The groups are shells around one centre, one inside the other: the same stretched ball of 6 dimensions in 9 sizes.
Some rows, each with its group after it:
[23.9 7.5 -19.1 -22.4 -50.7 12.9 17.1 -24.4]
k178
[5.7 -26.5 -2.2 -35.3 -24.6 -34.8 35.7 -12.1]
k320
[11.2 -0.6 11.3 -34.4 -29.7 -24.5 25.8 -11.7]
k602
[10.2 -36.1 -9.1 -17.4 -12.7 -14.6 34.7 -12.8]
k318
[-9.7 -17.5 9.1 -41.1 -15.4 -9.9 27.8 -23.8]
k299
[-26.0 -16.8 47.9 -21.0 1.2 -21.7 17.8 -7.2]
k56
[28.7 14.5 -17.4 -28.9 -36.8 12.8 19.3 -9.6]
k7
[39.8 -3.7 -14.7 -1.8 -38.5 -25.3 23.7 18.9]
k56
[8.2 22.0 13.9 -12.5 -39.3 -4.4 3.8 12.6]
k320
[29.3 31.8 -4.2 -25.4 -38.8 26.1 10.6 -15.4]
k178
[-5.9 -37.5 26.2 -35.4 5.5 -29.7 40.7 -30.1]
k178
[56.3 11.7 -7.6 23.8 -24.6 24.6 13.5 1.7]
k299
[7.3 4.8 22.3 23.6 -36.1 -11.7 -1.1 24.0]
k177
[27.6 7.0 -0.9 -2.4 -25.9 -12.8 15.2 28.1]
k7
[-27.5 -11.1 30.9 -24.6 -19.9 -32.5 12.9 12.2]
k299
[15.2 6.0 10.9 -24.8 -13.3 -6.6 21.0 4.8]
k177
[45.1 -18.4 -26.4 -8.4 -16.6 -15.3 35.7 14.0]
k602
[20.0 18.7 -3.4 19.7 -39.7 24.9 -4.9 19.4]
k318
[5.2 1.2 41.9 33.9 -3.9 12.0 -0.8 13.2]
k885
[-18.6 -12.0 39.9 -38.6 -0.7 -15.7 24.5 -23.4]
k178
[37.3 1.1 -9.9 29.6 -36.0 10.4 7.6 15.4]
k320
[19.3 -6.9 17.4 -5.3 -3.4 -10.7 22.9 8.1]
k7
[-0.1 9.9 14.0 1.1 -34.9 7.6 0.7 5.7]
k7
[28.0 -5.5 3.4 -17.5 0.0 2.5 29.1 -2.7]
k318
[47.6 17.8 -21.6 11.7 -25.4 33.2 9.7 16.8]
k885
[-12.8 -8.6 37.1 -4.2 -8.7 -3.7 10.7 -6.4]
k177
[42.2 5.4 -15.3 -22.4 -26.1 3.2 28.3 -9.2]
k320
[-22.3 -13.1 10.1 -49.0 -35.0 -37.6 22.8 -4.5]
k885
[17.5 14.7 30.8 15.2 -23.9 -13.3 3.5 26.4]
k885
[23.5 -29.1 8.5 -11.3 -11.5 -34.9 37.2 -7.3]
k885
[41.3 33.5 -3.4 2.2 -33.3 24.5 4.7 13.2]
k602
[32.9 -1.7 -37.6 -35.3 -36.0 6.4 29.8 -9.5]
k885
[3.8 -24.1 15.1 6.5 -17.5 -33.3 19.3 20.6]
k177
[48.1 18.0 -4.8 44.2 -35.5 36.1 -2.0 11.0]
k299
[48.5 8.2 -22.0 8.4 -28.3 2.9 16.7 30.7]
k602
[36.5 -13.4 -24.4 -11.7 -20.6 -8.0 30.5 10.5]
k7
[20.8 30.7 1.8 25.9 -53.1 17.5 -12.9 30.6]
k318
[-1.5 24.4 19.5 -15.7 -40.7 9.4 -0.3 -4.2]
k56
[13.9 15.4 11.8 -24.5 -17.0 0.8 15.3 7.5]
k299
[43.1 -33.1 -26.4 6.5 -21.0 -10.5 35.7 -3.9]
k178
[4.7 13.5 16.9 -14.3 -28.0 10.0 7.8 -8.4]
k7
[-6.0 -19.5 35.3 0.8 -0.4 -29.2 18.1 18.2]
k177
[-2.6 -29.6 9.7 -28.8 -4.9 -30.4 33.4 -0.6]
k320
[30.2 35.1 -19.2 -7.4 -72.3 10.8 -1.1 8.1]
k178
[-2.5 10.3 35.9 -4.8 -16.9 -0.4 5.5 2.0]
k177
[57.8 31.8 -33.7 -8.0 -54.3 6.6 12.7 23.8]
k299
[52.3 24.2 -14.5 30.2 -33.0 18.0 2.0 41.9]
k318
[22.6 11.6 -10.2 14.0 -46.1 12.7 1.3 16.2]
k602
[17.2 3.6 -7.0 -52.0 -31.3 -8.3 30.8 -24.2]
k56
[-8.2 -6.5 14.2 -21.2 -27.0 -25.0 15.4 11.6]
k320
[-7.1 -33.8 17.7 -0.1 -4.3 -19.6 22.5 3.7]
k56
[14.8 -0.2 0.3 -29.6 -42.0 -20.3 23.2 -13.6]
k602
[-17.5 -41.7 25.0 -51.4 -3.7 -54.7 43.9 -22.0]
k318
[47.2 -11.1 -5.1 28.4 -11.6 11.0 20.4 6.7]
k56

New rows, each followed by its group:
[4.4 27.4 22.5 11.1 -38.0 13.3 -9.4 18.3]
k602
[20.4 -6.0 -14.8 -8.5 -34.2 -14.7 19.0 19.0]
k177
[29.9 5.9 -9.9 12.9 -49.3 -3.3 8.0 13.4]
k7
[-6.5 0.6 23.6 9.2 -25.8 4.5 1.0 5.9]
k177
[-4.9 0.0 27.2 4.4 -25.8 -29.0 5.2 33.9]
k318
[33.0 -13.8 5.1 31.0 -19.6 -5.0 15.5 13.2]
k177
[16.4 -3.2 22.4 42.2 -19.3 18.4 -0.2 5.6]
k885
[35.8 -21.9 -9.8 7.8 -8.8 11.0 28.5 -12.4]
k885
[10.4 16.6 14.7 -2.8 -44.7 -17.1 3.8 19.4]
k602
[6.8 23.3 9.8 -38.5 -30.6 1.8 12.7 -2.7]
k318
[16.5 26.3 15.4 25.3 -33.3 34.5 -10.2 10.3]
k318
[2.8 8.0 36.8 23.5 -16.4 -0.9 -2.2 23.7]
k177
[24.8 25.0 6.3 -9.5 -37.4 -11.6 7.9 27.4]
k318
[19.6 14.1 -18.1 -27.7 -61.8 -7.4 14.0 -5.3]
k318
[2.1 -19.5 1.6 -23.9 -29.2 -41.2 26.4 12.0]
k602
[-2.8 18.1 31.0 -8.7 -29.7 -8.3 1.8 12.6]
k177
[-13.2 -2.5 38.1 29.4 -27.5 -17.6 -6.5 32.9]
k178
[65.8 -7.8 -28.6 6.3 -14.5 -1.1 33.3 16.0]
k318
[10.9 7.7 -0.6 -11.4 -29.9 13.7 10.1 -2.0]
k177
[36.6 0.3 -4.8 -12.2 -27.5 -0.7 25.6 -13.6]
k177
[30.8 -5.3 2.2 -29.9 -9.0 -20.3 35.1 0.1]
k318
[30.5 28.8 1.8 11.3 -50.8 15.1 -1.7 7.6]
k7
[17.2 1.1 -3.0 -14.0 -47.1 -3.0 16.3 -19.1]
k318
[-3.5 -3.7 22.1 -28.8 -13.4 -25.2 20.9 8.9]
k7
[-19.9 -4.5 58.1 5.1 -5.3 -15.7 4.7 5.3]
k318
[-26.1 -8.0 40.8 -5.6 -19.8 -21.3 5.2 8.3]
k177
[-3.8 -3.8 27.7 -22.4 -23.1 -32.1 18.5 3.6]
k7
[-15.8 -3.5 26.3 -22.0 -31.6 -30.7 12.1 6.3]
k7
[24.7 -24.0 -3.4 10.9 -1.9 -9.5 25.1 22.7]
k885
[78.2 -5.0 -52.1 8.4 -32.5 8.1 32.7 11.7]
k885
[30.8 6.0 -15.6 -39.2 -36.5 -18.0 29.5 -1.7]
k7
[46.9 23.0 -9.6 2.1 -27.7 12.7 12.3 20.5]
k177
[22.7 13.8 7.1 24.9 -38.4 25.3 -2.1 -0.1]
k56
[4.8 -11.1 32.8 29.4 -3.2 -13.4 6.5 33.8]
k318
[-14.0 -11.7 36.0 -6.2 1.6 -2.4 12.9 0.3]
k318
[29.0 16.6 -18.2 11.1 -52.8 12.2 1.5 19.0]
k56
[1.9 -16.8 23.7 15.1 -3.7 -14.9 12.8 26.1]
k56
[-18.1 -12.4 20.9 -48.6 -33.3 -33.8 25.4 -25.8]
k885
[-9.7 1.9 21.5 -53.0 -23.7 -29.5 24.4 -8.8]
k299
[-32.5 -28.2 44.5 -5.0 -10.9 -40.4 13.7 10.5]
k299
[22.6 -4.0 -5.5 -22.4 -25.3 9.8 25.2 -27.4]
k299
[17.8 0.9 -17.7 -31.1 -27.8 0.9 22.9 2.0]
k299
[11.6 -2.0 -2.7 -7.7 -43.4 -23.2 13.7 16.7]
k177
[51.8 35.3 -14.4 40.8 -58.2 25.1 -9.6 32.5]
k299
[59.4 17.9 -30.7 -12.5 -35.6 10.9 23.3 7.3]
k7
[35.9 4.0 -17.4 -8.5 -28.4 26.3 19.7 -18.4]
k318
[48.0 -6.6 -16.6 12.3 -15.3 15.8 23.3 2.3]
k177
[20.2 17.3 -12.5 -13.1 -64.5 -10.6 7.4 7.5]
k885
[1.6 -3.4 30.2 -8.0 0.2 -11.6 16.0 15.0]
k299
